The groups are shells around one centre, one inside the other: the same stretched ball of 3 dimensions in 9 sizes.
(in the rows, 128 means zero)
Known rows, each followed by its group:
[125 142 118  94 127 150 144 134 104 104 138 119 157] -> (1)
[ 82 128  62  55  97 183 185 184 133 198 168  58  38] -> (2)
[114 143  89  75 120 165 157 156 114 139 148 100 122] -> (3)
[109 138  93  80 116 163 158 155 117 144 149  97 111] -> (8)
[116 149  73  68 121 170 158 164 119 151 148  99 118] -> (7)
[ 94 106 111 124 104 144 147 157 157 180 141  95  55] -> (1)
[ 93 137  73  53 105 180 181 172 115 168 164  70  75] -> (2)
[ 89 122  78  81 101 168 169 175 142 191 157  74  49] -> (4)
[ 96 141  68  49 108 182 180 173 114 166 164  72  82] -> (2)
[135 102 190 202 132  91  89  96 147  89 102 167 161] -> (4)
[147 106 204 213 140  83  76  83 139  64  93 184 193] -> (1)
[149 132 160 159 143 112  98 104 121  73 108 167 201] -> (6)
[130 116 169 160 130 113 111 106 124  86 117 148 164] -> (8)
[114 139  81  87 118 162 150 163 132 160 144 103 106] -> (0)
[108 118 111 122 114 143 138 150 146 158 136 109  92] -> (5)
[136 143 109 115 134 141 124 138 125 117 126 137 161] -> (0)
[ 98 110 117 121 107 144 147 151 146 164 142  98  71] -> (8)
[ 95 105 126 126 105 140 147 146 145 161 142  97  68] -> (3)
[106 115 132 120 113 140 144 137 129 133 139 107 103] -> (5)
[ 90 128  76  68 103 174 175 173 130 181 160  72  60] -> (0)
[126 105 164 180 126 106 102 115 151 116 111 149 134] -> (3)
[114 137 103  89 120 156 151 148 116 132 144 106 124] -> (5)
[114  98 157 174 117 112 112 124 158 136 118 134 104] -> (7)
[151 130 156 168 143 109  92 108 132  84 104 172 196] -> (4)
[147 135 162 149 142 116 106 102 110  64 113 162 205] -> (7)
[145 123 175 169 140 106  98  98 122  69 107 166 194] -> (6)
[105 129  85  92 112 160 154 164 139 170 146  95  84] -> (6)

New rows. What belongs after each?
[ 99 127  83  87 108 164 160 168 138 177 151  87  71] -> (6)
[ 90 120  91  83 102 165 169 166 134 175 156  76  59] -> (3)
[ 93 131  71  67 104 175 173 175 131 183 159  74  63] -> (0)
[112 105 135 157 115 124 121 137 159 153 124 125  93] -> (1)
[129 127 153 134 129 127 125 114 112  87 126 137 166] -> (4)
[ 95 112  99 111 105 151 152 162 151 182 145  91  58] -> (4)
[104 148  60  48 112 183 175 176 116 167 160  79  93] -> (2)
[123 112 171 157 125 115 118 108 124  91 121 139 151] -> (4)
[116 101 163 171 119 112 114 118 148 123 119 135 116] -> (6)
[150 126 170 174 142 104  91  99 127  72 103 173 200] -> (6)
[102 105 131 139 109 133 136 142 150 156 135 108  80] -> (6)
[ 96 121  96  92 106 159 161 161 135 169 151  86  71] -> (5)
[ 98 118 116 101 108 152 158 148 127 148 149  92  85] -> (3)
[ 97 121  93  97 107 158 157 163 142 175 148  89  69] -> (8)
[102 123  94  99 110 156 153 161 140 169 145  95  80] -> (5)
[ 86 124  71  71  99 174 175 179 139 195 161  68  44] -> (7)
[124  97 183 192 124  99 100 104 148 105 110 151 136] -> (4)
[ 81 119  84  70  96 173 181 173 131 185 165  63  42] -> (2)
[132 137 106 122 130 140 122 143 137 133 125 134 143] -> (1)
[ 93 118 100  95 104 158 162 160 136 170 152  84  67] -> (8)
[131 118 143 161 129 117 107 124 146 120 114 148 144] -> (6)
[111 125 102 112 116 148 141 153 142 158 137 109  98] -> (5)
[159 126 192 189 150  93  80  83 119  44  95 189 229] -> (2)
[114 102 151 165 118 117 117 127 153 136 121 131 106] -> (3)
[146 137 148 144 141 121 107 112 117  79 114 158 195] -> (6)
[130 137 110 120 129 140 126 141 132 128 127 132 145] -> (6)
[103 100 145 150 110 126 131 133 149 145 131 114  87] -> (3)
[113 132  89 100 117 155 144 160 140 162 140 106 100] -> (0)
[145 116 175 188 139  98  87 101 140  85 101 172 181] -> (3)
[ 99 110 132 120 108 141 148 140 132 143 142 100  88] -> (3)
[124 109 178 164 126 111 114 104 125  88 119 143 152] -> (7)
[ 93 133  79  59 105 176 178 169 117 166 163  72  74] -> (1)
[145 123 173 171 140 105  96  99 124  72 107 167 193] -> (8)
[107  94 161 169 113 115 121 123 153 136 124 125  94] -> (7)
[130 113 153 172 129 111 103 119 150 118 112 150 141] -> (3)
[139 138 117 132 136 132 113 134 134 118 119 146 162] -> (1)
